All groups share one centre, and each spreads out both ways along 11 directions, with some noise.
In the rows, 128 means zero.
Some rows, each with its group after it:
[126 106 155  99 109 127 101 145  91 151 107 119 103 140 133 143]
q_606
[122 143 166 132 151 142 121 153 170 117 130  72 124 116 210 110]
q_596
[164 160 106 149 144 126 135 111 154 123 128 139 123  77 174 140]
q_606
[111 189 148 104 109  99  73 132 105 140 133  88 118 142  52 116]
q_596
[130 130 134 137  54  91  90 106 111 131 139 106 156 158 122  87]
q_252
[121 132  51 125 149 142  90 129  83 120 118 119  88 131 126 117]
q_512
[196 116  96 150 139 174 199 118 137 160 157 131 126 117 119 113]
q_606
[121 123 148 100  52 111  67 143 117  94 107 115 124 124 134 152]
q_678
[120 134  93 115 165  82 108 158 153 110  91 142 113 148  54 147]
q_596
[131 167 124 145 125 131 149 120 137 134 158 107 144 141  79  98]
q_596
[169 143 140 141 149 190 167 121 101 135 157 128 108 157  77 151]
q_678
[ 96 118  98 140 114 117 163  80 118  63  96 188 139 163  87 172]
q_678
[140  83 125  97 117 142 186 135 137 138  92 129  69  98 167 173]
q_606
[129 189 133 113 122 156 127 139 114 106  61 144 186  89 134 147]
q_512
[121 132 124  96  46 163 168 146 101 122  75  97 110 119 133 142]
q_606
[155  68 119 112 181 118 124  98  92 159 152 153  64 165  86 154]
q_512
[142 196 141 149 201  91 103 148 137 191 138 106 143 144  87  82]
q_252
[169  82 166 121 124 155 172 158 136 134  94 126 163 181  97 132]
q_252
[163  89 144 127 182 133 139 140 174  80 137 123 113 189  70 157]
q_678
[ 93 131 133 149 140 146 178 108 164  89 173 129 123 133 120 136]
q_678
[135  74  94 101 128 163 148 116 114  88 149  80  83 206  48 117]
q_606
[118 138 146 160 130 120  88  99  96 106 135 136 155 185 139 114]
q_252
[127  31 119  78 132 125 201 101 174 116 128 175 144  94  93 152]
q_252
[114 187 133 144 179  78 132  74 125 116  95 127 127 174  99 127]
q_596
[167 179 145 130 131 122 104 128 132 127  72 112 172 108 176 115]
q_596
[ 94 123  56 104 193 134 160 110 104 178 121 130 127  96 117  72]
q_512
[ 82 128 122 120 148 110  94 165 122 105  82 124 109 145 156 142]
q_596
[137 107  72 139 102 131 117 130 123 131 122 138 147  94 186  96]
q_252
[209  98 119  92 115 162 115 130 106 146 154  90  89 139  68 130]
q_606
[143  77 112 126 105 128 110 108 133 106 184 193 134 104  85 163]
q_596
[183  98 118 122 125 162 127 129 116  93 114 141 106 149 115 173]
q_512
[111  97  79 123 111 143 140 135 149  71 106 150 125  93 174 150]
q_252
[185 157  88 106 113 132 152 130 149 110  81 140 105  69 110 178]
q_606
[148 142 130 127  93 119 125 142  99 146 105 117 109 163  82 137]
q_678
[ 96 147 144 132  58 134 145 104  86 141 151 105  84 148 112 132]
q_512
[ 61 171 169 157 113 130 104 125  92 126 153 118 111 153 155 132]
q_606
[112 141  89 146 200 135  75  97  82 129 147 154 149 136 138  97]
q_512
[146 158 121 116 138 135  85 116  97 104  90 147 129 112 134 163]
q_678
[161  84  89 141  79 137 138 145 121 184 165 102 105 107 169  76]
q_678
[ 91 112 138 130 121 147 203 165 174 129 142  94 122 149 103 109]
q_606
[109 125 157 102  92 103  95 146 151 127 127 119 173 110 116 108]
q_678
[143 110 140 179 107 156 160 126 140  90 153  95 124 205 150 115]
q_512
[140 125 137 132 210 146  99 131 157  90 164 121 128 150 109 134]
q_678
[ 64 154 132 134  84  51 141 133 169 145 100 110 156 112 158  82]
q_678
[119 149 127 141 133 109  55 146 136 106 154 103  97 132 141 128]
q_512
[127 123 137 119 147 136 169 103 127 106  81 156 114 116 167 178]
q_596
[105 158 105 128  94 126 151 103  79 187 131 166 173  98  89  97]
q_606
[131 170 120 123 123  86  95  99 138 152 144 141 118  52 157 132]
q_596
[150  33 132  95 166  95  97 122 131 144 129 164 124 144 113 140]
q_252
[164 145 164  99 116 154 139 166 129 132  93  91  89 119 126 167]
q_512
[ 94 170 168 104 119 100 129 147 153 152 127 116 156 102  79 118]
q_678
[110  92 143 135 132  90  81 115 111 102 127 163 104 175 119 167]
q_512
[ 96 116 105 144 203 135 154  92 142 142 160 150 150 104 172  88]
q_678
[173 140 106 112  97  99 121  94 131 149 136 134 130  86  94 124]
q_252
[124 146 138 135 136 113  94 111 125 109 143 123 115 143 118 138]
q_252
[ 44 104 171  71 119 100 120  92 126 103 122 169 162 102  92 158]
q_596
[118 135 202 121 117 144 123 139 128 140 172  88 115 159 102 124]
q_252
[140 133 157 113 137 107  50 110  92 128 119 149 127 124 145 155]
q_606
[122 157 138 104 175  67  91 135 171 134 117  99 134 132  83 106]
q_596
[131 147 143 116 144  65  84 137 152 153 119 150 140  94 117 134]
q_512
[137 167 115 138 112 131 137 136 143 115 124 136 155 112  93 129]
q_596
[ 93 168  83 127  94 130 122  97 105 121 191 100  62 120  64 121]
q_512
[101 149 172 141 119 128  62 102  75 157 181 117 125 132 169 104]
q_606
[123  87 129  97 143 110  89 116 107 143 129 168 126 105 124 149]
q_252
[110 154 106 143 128  94  78 144 148 100 121 116 130 127 145 118]
q_252

New rows. What belongs after each?
[116 169 108 143 142  71  78 132 161 109  89 119 165 112 176  98]
q_678
[136 131 109 136 140 135 154 115 106 148 123 132  92 131 132 139]
q_678
[ 95  90 155  95 130 157 139 174 142 107 106 108 130 135 142 137]
q_596
[149 139  89 165  96 107  90 145 124 134 142  94 110 152 147  88]
q_678
[ 92  75 175  83 140 139 154 115 154  95 126 143 164 132 103 146]
q_596
[100 159  82 156 161 117 107  84  88  85 102 158  95 152 152 156]
q_678
[ 58 133 173  64 110 106  69 147  96  83  61 142 136 144  77 182]
q_596
[203 122 104 157 119 111 105 150 153 122  92 110 182 154 157  85]
q_678
[140 180 101 165 133 112 123 186 155 139  94  95 136 137 139  95]
q_606
[196 104 137 130 138 187 179 142 178  82 157  95 119 161  79 145]
q_606
[113  97 128 137 141 155 176  78  99 106 120 165 134 154 144 147]
q_678
[107 173 159 123 200 167 154  89 148  52 121 160 133 115 117 195]
q_678
[ 79 124 119 141 137 129 137 118 117 137 136 131  85 103 206 133]
q_596
[161  71 161 100 211 164 172 119 153 124 128 135 114 133 142 157]
q_678
[151 151 135 135 102 184 147  88 106  84 158 123 107 132 107 164]
q_606
[ 76 165 106 139 125  83  98 172 166  89  77  82 132 152 151 100]
q_606
[154 118 136 170 148  79 129  93 149 181 194 144 150 144 113  83]
q_512
[128 172  55 209 126 113 133 112 133 127 177 163 125 122 126 108]
q_596
[ 90  93 127 141 145 160 146 135 147  79 139 134 134 137 174 134]
q_252
[130 181 168 141  87 148  99 180  63 171 117 121 121 165  72 143]
q_606
[ 73  81 156 111  97 139 138 141 150  66 124 128 130 149 138 154]
q_252
[ 79  91 165 125 193 138 160 110 167 109 170 112 107 144 161 124]
q_678
[ 91 126  87 145 166 142 134  77  65 121 131 154  56 143 161 155]
q_678
[168 156  97 146 186 137 142 124 148 144 136 149 178 112  92 100]
q_678
[ 82 170 135 129 133  85  87 126  86 162  93  99  83 139 173 115]
q_678
[143 185 145 122 126 124 108 140 130  99 107 104  85 137  97 174]
q_596
[138 124 113 140 144 124 109 131 154  74 108 102 134 167 142 118]
q_606
[113  94 124 165 120 143  79 141 122  93 200 133  98 167 133 135]
q_596
[160 160 100 106 131 104  70 163 148 125 128  63  44 110 109 137]
q_606
[114 141 136 121  88 109 137 112  95 148 149 103  35 165  67 159]
q_512
[180  62 128 108 199 137 140 155 175 151 160 111 105 129 112 121]
q_678
[125 149 173 121 161 157 189 142 128 172 109  86 123 143 143 109]
q_512
[119 154 128 171  86  87  83 106 122 125 182 130 120 150 116 116]
q_512
[ 74 110 127 156 109 163 140 142 123 103 168 132 117 138 163 128]
q_596
[160 124 193 131 102 137  80 120  77 131 146 127  78 167 129 184]
q_512
[132 141  90 157 188 150 133 119 116 136 170 118  65 139 137 127]
q_678
[117 181 126 176 114 148 157 134 129 115 134 138 211 164  80  90]
q_606
[112  98  87  91 125 119 146  96 113  79  72 151  89 132 114 179]
q_606
[ 85 167  84 151  49  97 140 115 110 119 114 118  60 113 159 146]
q_678
[102 147  97 178 127  45 156 113 168 150 147 125 137 169  90  75]
q_512
[104  99 112 165 118 156 120 145 120 122 159 133 141 132 201 101]
q_596
[165 107  52 155  99 120 115 122 105 144 122 122  86 115 191 108]
q_678
[154 118  66 154 106 107 110 148 110 149 148 112  73 169  83 112]
q_678
[148 176 100 170 135  97  71 105  99 107 119 151  95 148 135 157]
q_596
[134 154  92 175 124 148 176 110  99 130 157 140 103 186  55 129]
q_678
[123 151 127 123 142 148 154  98  98 168 172 105  90 127  91 113]
q_512
[106  99  79  99 148 152 117 130 110 100  97 146 136 104 149 131]
q_512
[179  65 125 102 162 140 135  85 132 136 152 142 104 105 145 143]
q_606
[171  89  78 149 144 113 176 150 205 147 163 110 118 108 135  87]
q_678
[174 150  99 127 135 157 109 138 105 115 121 106  84 136 105 149]
q_512
[122 183 147 151  78 153 120 132  83 122  89 144 205 137 139 117]
q_252
[ 90 149 170 103 111 140 104 159 108 142 123  74  75 121 165 134]
q_512
[140 118 160 107 155 177 154 107 115 140 147 138 150 103 135 132]
q_512
[136  63 185 106 137 173 149 121 141  91 148 120 145 165 125 144]
q_596
[121 197 163 145  90 142 213 127 157 143 103 105 194 116 123  97]
q_512
[128 157 125 117 124 115 161 191 161 145  92 123 111 115  76 153]
q_606
[133 167 127  99 113 112  58 125  84 118  72 143 128  95 144 162]
q_678
[146 108  70 126 102  87 107 113  90 166 125 143  79 133 101 127]
q_512
[166 145 187 132 138 133  81 164 126 163 162 111 128 129 119 131]
q_606
[124  92 160 140 140 148 191 102 119 137 124 139 147 178 134 123]
q_512
[122 133 160 137 133  98 104 132 150  89 104 157 155 151 121 162]
q_512
[ 54 139 119 120  78 102 143  98 129  77 131 176 154 125  62 158]
q_678
[108 141  98  96 126 146 162 162 120 127  54 177 152  67 118 168]
q_252
[ 92 161  85 160  89 122  85 118  46 145 127 150 147 161 109  97]
q_596
[133 107 140 115 139 144 186 156 152 137 131 137 131 146  54 143]
q_606
[160  99 101 156 128 114 166 138 168 116 142 127 141 181  72 107]
q_678
[ 96 159  97 123 129 122 121 102  95 122 154 114  55 151  56 145]
q_512
